The same things were measured in two ways. Each way mixes the same 10 hidden numbers, adds some noise and spreads widely along 5 directions of its own, which tell nothing about the thing.
Some things both ways: the first way, then the second way.
0.698 -0.678 -1.325 -1.263 -1.502 2.745 1.159 -0.151 -0.503 0.672 -1.571 -2.348 -1.425 0.030 1.887 0.350 0.148 -0.266 1.129 -2.295 -0.165 0.423 -0.819 0.769 -0.056
-2.271 1.055 2.290 -1.112 1.178 -0.334 -0.362 0.400 1.232 -0.090 0.690 -0.301 -2.115 2.245 -0.506 -1.087 -0.225 -1.878 0.253 0.716 -1.563 -1.772 0.490 0.056 -1.030

-1.708 -0.585 0.806 0.567 0.083 -0.367 0.458 0.448 -0.503 1.804 -0.017 1.405 -1.475 1.951 -1.305 0.669 1.061 -1.339 0.514 0.968 1.366 -0.588 -0.373 1.092 -0.397
-2.319 -1.167 -2.318 -3.114 -2.388 1.614 3.460 0.387 3.348 -1.909 -0.522 0.086 -0.226 -1.502 -0.731 -0.275 2.531 -0.339 -2.330 0.640 -0.237 -1.126 1.187 -1.850 -0.741

-0.200 2.330 1.532 -0.066 -0.054 -2.065 0.903 0.063 0.992 -1.271 1.551 2.764 -1.704 -1.911 -2.371 1.253 -2.106 2.212 2.154 0.970 2.918 1.022 -0.707 -2.545 1.541
1.743 -2.262 3.018 -1.911 2.110 -0.825 0.389 1.186 1.830 -0.358 -0.553 0.272 -0.779 2.871 1.588 -0.372 1.207 -0.238 -1.053 0.477 -1.572 -0.996 0.209 0.573 1.248

1.359 0.576 0.243 -0.708 -0.145 2.576 -0.526 -0.598 -1.028 -0.637 -1.045 -1.086 -2.713 -0.985 2.390 -0.727 1.324 0.039 -0.835 -2.994 -0.135 0.858 -2.396 -0.032 0.877
-2.178 -2.009 1.194 0.151 -0.902 3.862 0.700 -2.155 -5.443 0.041 1.012 1.884 1.857 -1.238 1.152 -0.954 0.274 0.817 -0.658 -1.326 -0.498 0.679 -1.723 -1.911 -1.909

-1.472 1.833 1.017 -1.088 -0.887 1.382 0.748 4.198 1.760 1.337 -0.801 0.607 -5.947 2.752 -4.393 3.008 1.722 -1.724 -0.732 2.059 2.246 -2.033 1.549 -0.936 -0.208
2.481 -3.331 0.696 -0.955 -0.916 1.060 -0.811 1.211 1.658 0.592 1.194 3.061 -1.894 -0.471 2.704 0.130 0.842 0.013 -0.639 1.003 -2.807 0.110 -0.453 -1.191 0.027

2.090 -0.239 -0.886 -0.530 0.726 3.206 -0.940 1.067 0.979 -1.977 -0.267 0.282 -1.215 0.957 1.751 1.915 -1.048 3.057 0.910 -1.007 1.054 -4.234 3.771 -3.221 -0.426
-3.568 -0.630 2.870 0.604 1.616 0.886 0.095 -2.964 -1.098 1.998 -1.025 1.842 -0.184 2.469 -0.221 -2.646 -0.764 -0.199 0.009 -3.679 -0.028 -2.841 0.573 -0.832 -0.547

1.151 -0.984 0.539 0.504 0.744 0.639 -2.865 -1.804 -0.741 -0.905 1.261 -0.853 0.482 -0.393 2.472 -4.118 -0.171 0.443 -0.200 0.955 -0.363 -1.214 0.966 -0.104 0.739
1.309 3.119 -1.848 2.601 1.065 0.017 -2.169 0.319 -2.600 1.566 1.896 0.122 0.080 -0.966 -0.302 3.755 -1.597 0.671 -2.723 -2.071 2.370 0.848 2.844 0.710 0.558

-0.568 -1.262 1.726 1.450 1.206 1.188 -0.979 1.033 -0.258 -0.340 0.181 1.378 -3.007 1.658 0.982 -0.580 0.281 0.340 0.089 -0.131 1.954 -1.234 0.314 0.618 0.098
0.030 2.653 -1.269 0.245 2.155 -0.503 -1.667 0.318 0.786 2.331 -0.678 -1.997 -1.330 1.934 -1.193 1.114 -0.460 0.634 -0.456 -2.840 -0.083 -2.323 3.427 0.354 -1.192

0.146 1.095 0.844 -0.884 1.456 0.171 -1.301 1.571 -0.689 -1.692 0.051 -1.039 -2.695 0.682 -0.497 -0.573 0.503 -1.089 -0.373 -0.164 -0.243 -0.327 2.016 -1.423 1.183
-0.384 -2.803 1.500 -2.329 -2.711 1.229 2.233 0.087 2.416 -1.685 0.924 2.273 -0.688 -1.391 0.847 -0.013 1.915 -0.379 -2.404 0.948 -0.235 0.505 -0.259 -1.618 0.149

1.707 -2.956 -1.136 0.290 1.888 1.584 -2.400 1.257 -0.441 -2.162 0.020 1.163 0.929 0.771 1.530 0.645 -0.624 1.268 -1.277 -2.333 -0.607 -0.953 1.072 -2.304 -0.679
-1.189 -1.307 1.101 -3.755 -0.377 -1.736 0.879 2.248 3.030 -1.444 0.884 -1.054 -1.131 1.803 -1.215 -1.246 1.568 -0.429 -1.295 2.125 -1.953 -0.906 0.467 1.281 -0.899

0.436 -0.402 0.120 0.097 -0.767 0.566 1.379 -2.443 0.261 2.691 0.726 -3.468 3.475 -0.392 3.154 -2.162 0.020 -0.500 0.113 -3.471 -1.447 1.559 0.036 3.484 -0.060
3.408 0.999 -1.753 0.489 -0.209 1.515 0.423 1.739 -1.768 -0.037 0.933 0.539 0.076 -1.120 2.095 3.495 -1.173 -0.450 0.255 1.960 -1.167 1.320 0.243 1.176 0.101

-0.797 -1.953 1.162 -0.006 0.809 2.449 -1.060 0.105 0.153 -0.519 0.507 -0.463 -1.629 1.160 1.277 -0.078 0.132 2.004 0.719 -1.161 0.194 -1.508 2.261 -1.085 -0.391
-0.994 0.470 0.567 -3.048 -2.681 1.842 3.432 -0.319 1.443 -2.405 -0.695 -0.889 0.057 -1.275 0.373 1.002 2.778 0.484 -1.220 0.118 -0.239 0.001 -0.433 -2.014 -0.287

-0.464 0.447 -1.919 -0.542 1.809 0.016 -1.663 1.909 -1.174 -4.260 -1.642 0.166 -2.541 0.327 -1.017 2.286 -0.020 -0.647 -1.596 0.207 -2.098 -0.880 1.297 -2.714 0.547
-4.101 1.753 0.498 -0.614 -0.018 0.393 -0.344 -2.187 -0.210 -0.228 1.744 1.008 -0.119 -0.006 -1.596 -0.669 -1.018 0.136 1.021 -1.563 1.533 -1.230 0.152 0.500 0.091

-1.990 -0.656 0.500 0.745 -0.791 0.079 -0.739 1.670 1.526 1.196 1.108 3.799 -2.370 1.311 -3.880 2.298 -0.015 0.718 0.119 3.079 1.890 -1.282 0.602 -1.885 -1.210
0.255 0.329 -2.099 -0.130 -0.443 3.473 2.340 -0.012 -3.018 -0.248 -0.193 -0.521 0.816 -2.174 0.466 2.170 1.045 1.145 -0.599 -1.032 0.358 0.058 0.608 -0.659 0.334

0.792 1.062 1.013 0.181 0.149 0.514 0.158 -1.140 0.102 1.814 0.136 -1.619 0.767 -1.290 1.248 -1.558 0.296 -1.362 0.122 -1.613 0.061 2.077 -0.795 1.468 1.338
-2.593 0.871 0.226 -0.016 -0.478 0.597 1.759 -1.203 -1.230 1.347 -0.039 0.874 -1.000 0.685 -0.988 -0.470 0.515 -0.206 -1.561 -1.137 0.513 -1.544 1.040 -0.378 -0.645

-1.763 3.166 -1.001 -0.377 0.277 -1.055 -0.188 1.011 0.281 -2.436 -0.200 -3.325 -3.414 -2.597 -0.140 0.179 1.104 -0.783 -0.513 -1.804 -2.079 2.099 -0.913 0.339 1.759
-2.280 0.616 2.498 1.932 -0.664 3.055 0.609 -1.429 -4.311 1.913 -1.202 1.831 0.430 -0.216 0.837 -0.408 -2.048 -0.017 1.220 -3.363 -0.657 -1.879 -0.408 -0.217 -0.511

0.245 -1.057 -1.370 0.014 2.013 -0.645 -1.035 -1.304 -1.141 -2.475 0.222 -1.977 1.426 -2.062 3.103 -0.774 0.195 1.503 1.339 -3.065 -1.032 0.519 -0.722 -0.548 1.208
-1.947 0.826 0.923 2.158 0.403 2.262 0.538 -2.504 -3.920 0.663 -0.947 1.499 1.707 0.009 1.055 0.423 -1.603 -0.832 -0.172 -1.542 -0.688 0.008 0.087 -0.596 -1.269

-0.468 -0.897 0.367 0.428 1.598 1.452 -0.194 -0.238 -0.097 -0.573 -0.366 -0.726 0.678 1.207 1.453 1.025 -0.867 0.733 0.190 -1.658 -1.174 -0.921 3.272 -0.362 -0.171
2.468 -0.970 0.646 -0.955 -2.807 2.121 1.503 -1.445 -0.590 -2.112 1.646 2.147 0.825 -2.493 2.619 2.537 0.147 0.148 1.072 1.937 0.307 3.231 -1.985 -0.585 -0.313

2.698 -0.055 -1.444 -2.653 -1.424 2.963 1.572 0.230 -1.259 0.660 -1.513 -3.154 -0.917 2.376 2.497 -0.121 0.078 -0.962 1.175 -2.542 -0.017 -1.939 1.842 0.535 -0.471
-2.095 2.342 -1.867 -1.931 1.316 2.137 2.903 -1.008 1.809 -2.775 0.058 -0.912 0.013 -1.210 -0.281 1.364 1.496 -1.584 -1.003 0.940 1.537 -0.516 0.772 -1.807 0.859

-0.552 -1.593 0.288 -0.318 0.817 1.165 -0.727 0.520 0.324 -3.107 0.213 -2.254 -1.163 -0.533 1.635 -0.825 -0.975 1.476 -1.697 -3.306 -1.979 1.490 0.536 -0.267 0.420
-2.866 2.001 2.301 -1.321 -2.567 0.533 1.840 -1.485 -1.522 -1.109 -0.740 -0.536 0.846 -0.295 -0.086 0.397 0.936 1.603 1.159 -1.264 -0.634 -0.826 -1.241 0.256 0.077

0.681 2.446 1.156 -1.562 -0.033 -1.785 0.346 0.728 0.149 -1.976 1.348 1.754 -2.745 -0.108 -2.468 0.437 -0.974 1.105 0.842 1.383 2.203 -0.686 0.510 -2.824 1.179
-2.348 0.081 1.663 1.204 0.895 -0.101 -1.304 -1.052 -0.728 2.335 1.319 4.258 -1.374 1.156 0.514 -1.350 -0.657 -0.437 -1.010 -1.365 -0.160 -2.160 0.179 0.058 1.779

1.703 0.772 0.850 0.556 1.769 -0.940 -1.839 3.307 -0.004 -2.310 1.517 3.707 -2.404 0.988 -1.637 0.665 -1.353 0.381 -0.716 -0.217 2.106 -0.362 1.271 -2.939 0.397
1.646 1.645 -0.570 -0.087 1.442 -0.790 -0.350 1.689 -0.054 1.561 1.558 0.217 -1.799 1.288 -0.103 1.973 -0.521 -0.296 -1.135 0.468 0.386 -0.594 1.474 1.596 0.620

-0.722 -3.369 0.251 0.603 0.670 2.517 -1.759 -0.877 0.812 0.992 0.678 -2.792 0.922 1.739 2.933 -2.249 1.263 1.102 -0.063 -0.377 -0.555 -3.287 2.832 1.369 -0.955
2.336 0.173 -1.473 -2.518 0.654 -1.383 -0.298 3.677 5.415 -0.744 -1.370 -3.253 -1.052 1.153 -0.102 2.268 1.620 0.282 -2.499 -0.085 -1.821 -1.580 3.413 0.048 0.027

1.644 0.046 0.566 -0.546 -2.548 2.526 1.820 -0.212 -0.571 1.844 0.099 -0.754 -2.639 1.940 2.436 -1.665 -1.027 0.056 2.044 -1.400 2.220 -0.739 0.003 2.328 -0.650
-1.831 -1.202 2.045 -2.784 -1.423 0.564 2.466 1.169 3.808 -1.402 -0.102 0.529 -1.492 0.078 -0.714 -0.999 1.036 -1.770 -2.554 0.333 -0.649 -1.430 0.747 -1.065 -0.034

Other things, the second way, with their names:
(372): 3.652 -0.264 1.100 -1.226 0.920 0.534 -0.294 3.482 2.422 1.456 -0.418 0.427 -2.004 1.293 1.832 1.277 -1.090 -0.974 0.633 -0.096 -2.416 -2.129 0.448 0.865 0.717
(332): -1.925 0.660 0.462 -2.766 -2.291 1.679 4.081 0.010 0.360 -1.798 -0.524 -0.671 -0.002 -0.705 -0.545 0.458 1.660 -0.376 -0.425 0.756 -0.161 -0.802 -0.744 -0.629 -0.212
(121): -1.909 -0.209 0.202 -1.049 0.251 -0.090 -0.671 0.894 0.703 -0.631 0.927 -0.366 0.292 -0.030 -1.338 -0.231 -0.940 0.189 -0.433 -1.221 0.294 -1.038 1.498 1.696 0.505
(43): -1.271 1.306 3.106 1.195 -3.770 1.391 1.376 -1.751 -1.953 2.364 1.047 4.014 -2.383 -0.323 0.676 0.169 -1.541 -1.320 -0.242 -0.471 -0.197 -0.140 -0.837 -1.027 -1.715
(226): -0.976 -0.507 0.602 0.480 -0.937 2.309 2.776 -3.344 -1.936 1.452 -1.378 -0.036 -0.260 0.005 -0.650 0.847 0.446 1.133 0.215 -3.436 2.524 -0.429 2.261 -0.641 -1.713
(302): -0.156 0.997 2.190 -1.704 -2.871 -1.785 0.549 0.869 2.809 -0.825 1.488 0.391 -1.355 0.306 -0.355 1.196 0.092 -0.506 -1.693 0.971 -0.053 0.395 0.498 0.736 -0.653
(379): 1.907 -5.380 2.037 -2.304 0.843 0.847 1.517 -0.151 0.497 -0.705 -1.801 -0.464 1.136 2.180 1.499 -0.811 1.679 1.576 0.088 -0.512 -1.599 0.268 0.857 0.341 -0.919
(120): 1.624 -4.509 0.235 -2.404 0.202 1.388 0.111 0.794 0.810 -1.935 0.511 -0.334 0.780 -0.261 1.515 0.362 1.908 1.406 -0.741 0.278 -0.983 1.145 0.357 -0.553 -0.102
(155): 1.874 -0.246 1.346 -2.333 -0.651 1.407 2.745 1.518 -0.452 -1.978 0.068 -1.532 0.420 -0.216 1.028 1.963 1.534 0.182 -1.082 1.231 -0.315 1.063 -0.416 0.057 0.061
(390): -0.021 -2.879 3.072 -1.787 -0.903 0.543 -0.873 0.556 1.050 -0.392 0.243 0.636 -1.126 1.246 1.151 -1.383 -0.311 0.176 2.346 0.441 -3.075 -0.572 -0.648 0.629 -1.473
(249): -2.285 -0.268 -0.745 0.228 2.022 1.895 -0.060 0.256 -1.622 1.951 -1.304 0.129 -0.189 1.443 -0.578 -1.481 -1.174 -0.565 0.365 -2.233 -1.750 -3.351 1.403 0.170 -0.970
(17): -0.300 -1.369 1.967 -1.891 -0.175 1.318 2.627 0.286 1.721 -0.648 -1.766 0.261 -0.937 0.788 0.878 -0.091 1.780 -0.392 -0.614 -0.679 -1.160 -1.907 0.673 -0.374 1.101
(391): -0.351 0.024 1.226 -2.793 0.078 -1.274 1.914 0.042 3.240 -1.911 -0.071 -0.679 -1.645 1.640 0.241 0.476 2.373 -0.541 -0.453 1.973 -0.724 -0.404 0.703 0.403 0.660
(189): 0.836 -1.964 -1.285 -0.887 1.867 -0.067 0.238 1.268 2.484 1.013 -0.070 0.498 -2.213 1.711 0.129 0.100 1.485 -0.631 -2.082 0.517 -1.076 -1.303 3.103 -0.294 -0.189
(244): -0.429 2.518 -1.111 -0.584 2.135 1.020 0.725 -0.009 -0.413 -0.803 -0.190 -1.634 1.239 0.114 -0.316 1.626 -0.197 -0.177 -1.113 -0.880 0.859 -0.607 1.042 -0.065 0.210
(55): 1.183 1.580 -2.994 -0.514 -0.059 -0.184 0.304 0.829 -0.463 -1.031 1.931 -1.095 0.761 -1.284 -0.479 3.723 1.296 0.844 -4.124 1.047 1.475 2.048 2.272 -0.040 0.044
(132): -2.547 -1.541 1.375 0.240 -1.516 2.076 1.646 -2.107 -1.676 1.774 -1.383 2.296 -0.502 0.408 0.320 -1.661 0.272 0.711 0.429 -2.673 -0.864 -1.944 0.365 -1.003 -1.232
(363): -2.056 2.997 -1.503 -0.176 -1.517 0.744 1.337 -1.677 0.660 0.815 -0.124 -0.682 -1.986 -0.836 -1.407 1.820 1.968 1.020 -1.429 -2.088 1.619 -1.211 2.725 -1.746 -0.381
(173): 1.807 2.907 -1.040 -0.038 1.979 0.061 -0.763 0.992 -0.283 -0.594 0.874 -0.938 -1.077 0.501 1.323 3.219 0.753 0.303 0.189 0.907 -0.467 -0.345 0.944 0.621 1.828
(264): 0.338 2.192 -0.052 0.066 -0.949 0.592 -0.449 0.404 -1.418 0.129 2.832 1.699 -0.553 -1.253 0.377 1.893 -1.484 -0.051 0.875 0.576 0.916 0.327 -0.644 1.685 1.007
(134): -1.018 2.862 -1.115 0.246 -0.208 -1.533 -2.582 1.440 2.249 0.730 2.115 1.791 -0.499 -0.149 -0.628 0.818 -2.606 -0.933 -1.193 -0.355 -0.282 -1.332 1.103 1.395 0.707
(346): -2.752 -0.678 -2.404 -0.850 2.881 0.890 -0.673 -0.347 1.360 0.985 -1.838 -2.808 -0.460 1.594 -2.496 -0.909 0.930 1.370 -0.310 -3.827 0.505 -3.246 4.896 -0.378 -1.060
(322): 0.305 1.392 0.337 1.759 -0.171 0.733 1.259 -2.467 -1.771 2.394 -1.595 1.249 -0.208 1.134 0.880 1.467 -0.840 0.366 -0.087 -2.584 0.878 -0.667 1.739 0.141 -0.672
(36): 2.591 -3.147 -1.636 0.578 2.455 0.390 -3.087 0.754 -0.489 1.048 -0.008 0.577 0.976 0.875 1.637 0.668 -1.136 1.653 0.632 -1.452 -1.145 -0.164 2.089 1.273 0.210
(7): 2.715 -3.171 -0.885 0.616 -0.648 3.734 1.318 0.351 -4.004 -0.689 0.180 1.901 1.606 -2.271 3.063 2.327 1.006 1.019 -0.877 0.767 -1.048 1.953 -0.321 -0.544 0.770
(317): 1.086 -0.507 0.127 0.819 -0.836 4.356 1.449 0.422 -3.388 -0.471 0.542 2.592 0.375 -2.662 2.647 1.791 -1.007 -0.403 2.280 0.673 -1.368 0.305 -1.719 0.119 1.139
(84): -3.405 -3.024 -0.536 -0.347 2.092 2.640 1.772 -1.858 -0.375 0.898 -1.012 1.232 -0.127 1.191 -0.933 -2.852 0.098 -1.037 -0.736 -1.914 0.047 -2.279 2.082 -1.244 -1.620
(394): -0.775 -4.293 0.874 -0.801 -0.716 2.242 0.718 -0.816 -0.085 -1.595 1.079 2.165 0.532 -0.688 0.963 -0.906 0.501 -0.879 -1.472 1.291 -0.818 1.858 0.433 -1.220 -1.578
(18): -3.050 1.064 -1.369 0.223 0.836 0.245 -0.681 0.361 0.564 1.628 1.511 1.867 -1.265 0.082 -1.744 -0.828 -1.167 -1.126 -1.511 -1.186 0.580 -2.401 1.879 0.219 0.157
(385): -2.248 -0.814 -0.242 -0.175 -1.296 2.462 0.809 -1.829 -2.914 -0.341 0.693 0.585 1.730 -1.479 -0.206 0.043 -0.507 1.252 0.660 -1.906 0.861 0.310 -0.255 -0.155 -0.858
(398): -0.979 -0.825 0.519 0.128 1.636 -0.002 -2.922 -0.128 0.255 1.701 2.675 1.354 -2.595 1.247 -0.763 -0.953 -0.593 0.062 0.831 -0.699 -0.078 -0.698 1.537 0.739 -0.336
(354): 1.070 -4.999 0.489 -1.686 0.853 0.437 0.454 1.642 2.981 0.223 -1.070 0.640 -0.722 1.725 0.519 -1.115 0.992 -0.639 -2.157 0.061 -1.783 -1.060 2.310 -0.160 -0.985

Some of these things the first way, each followed by its name:
2.499 -0.716 0.593 -1.814 -1.274 2.774 1.935 2.310 0.815 1.004 -1.062 -1.524 -1.110 2.379 0.248 0.042 -1.790 -1.240 -0.299 -2.132 1.414 0.474 1.559 0.709 -0.068 : (391)
1.006 1.115 2.483 -1.276 1.895 -2.460 -0.731 -0.303 -1.756 -3.153 2.259 -0.544 -1.444 -0.862 0.905 -3.253 -0.254 0.500 -0.592 -3.412 0.221 2.700 -0.993 -0.813 2.103 : (7)
1.000 1.174 -0.334 -0.053 -0.264 0.526 1.210 -0.270 -0.970 1.447 -0.948 1.135 -0.756 0.802 0.320 1.353 0.094 -0.974 1.582 -0.312 1.651 -0.721 -0.351 0.268 0.223 : (84)
-2.674 1.215 -0.207 0.036 -1.056 -2.120 1.593 -0.911 -1.440 1.300 -1.683 1.293 -2.093 -1.210 -2.977 1.205 0.464 -2.847 1.988 2.964 1.002 2.701 -4.066 1.037 1.419 : (394)
0.129 0.480 0.300 -1.299 -0.235 1.246 0.222 -1.025 1.336 0.312 0.990 -4.250 1.144 -0.710 1.520 -1.111 -0.240 1.073 0.720 -1.830 -1.371 -0.353 3.257 -0.063 0.523 : (17)
-2.565 -1.119 -1.957 -0.274 0.834 2.223 -0.721 1.194 0.919 -1.297 -2.072 -3.196 -1.061 -0.148 -0.050 2.768 1.402 -0.265 -1.362 -1.182 -3.310 -0.598 1.760 -0.609 -0.317 : (390)
1.721 -1.502 1.983 -0.883 0.210 2.417 -0.248 0.029 -2.232 -1.649 -0.279 1.957 -3.339 2.968 1.447 -1.014 -1.357 0.832 0.117 -0.891 1.550 -1.153 0.907 -1.159 -0.146 : (398)
-0.711 1.220 3.129 2.038 1.453 0.342 -0.137 0.922 -0.424 0.367 0.081 1.647 -2.808 0.559 -0.175 -0.491 -1.613 -1.253 0.841 0.099 1.410 2.112 0.965 0.928 1.512 : (226)
0.317 0.917 -0.733 1.021 2.619 1.562 -1.865 2.312 2.713 0.391 -0.509 -3.204 1.978 -0.378 0.376 1.351 0.487 -1.086 -1.114 -0.809 -1.608 -1.517 5.124 -0.548 0.864 : (322)
-2.176 -2.102 3.191 0.275 2.771 0.905 -2.515 -3.286 -1.309 0.383 0.708 -3.426 1.107 -0.735 2.487 -3.997 1.684 -0.124 0.699 -0.437 -1.956 0.846 1.900 0.612 1.823 : (363)
1.087 -0.699 -1.763 0.081 1.085 0.101 -1.164 -1.556 -0.719 -1.749 0.369 -2.767 1.982 0.703 3.894 -1.909 0.619 0.580 -1.140 -2.158 -2.080 -2.708 1.790 1.129 -0.380 : (134)
-0.085 0.316 1.320 1.069 -1.500 0.648 1.078 -1.971 0.621 1.893 1.205 0.952 0.133 -1.441 1.058 -0.825 -1.694 1.287 1.583 -1.040 1.272 2.129 -1.505 1.152 0.163 : (155)
-0.991 0.701 -0.620 0.890 -0.525 -0.038 0.131 -1.490 0.778 0.648 0.522 0.398 1.287 -0.352 -0.358 0.987 -0.837 0.469 -0.319 0.490 -1.414 -0.192 1.210 -0.049 -0.528 : (264)
-0.955 -0.130 -0.348 0.640 -0.660 0.354 1.025 -4.398 -0.033 2.178 0.606 -1.952 2.782 -1.759 3.199 -0.763 1.198 1.448 1.201 -2.401 -0.994 0.229 -1.583 2.074 -0.084 : (249)
-1.458 0.353 2.167 0.815 0.700 0.026 0.450 0.211 0.411 0.316 0.721 1.282 -2.016 0.457 -0.595 0.629 -0.446 0.898 0.934 -0.255 1.507 0.299 0.654 -0.136 0.430 : (132)
-0.205 -0.011 0.775 1.139 0.139 -1.790 0.516 -2.115 -1.300 -1.096 1.349 2.872 -0.840 -0.847 1.248 -0.660 -1.300 2.289 2.239 -0.493 2.198 0.442 -2.404 -0.060 0.547 : (244)
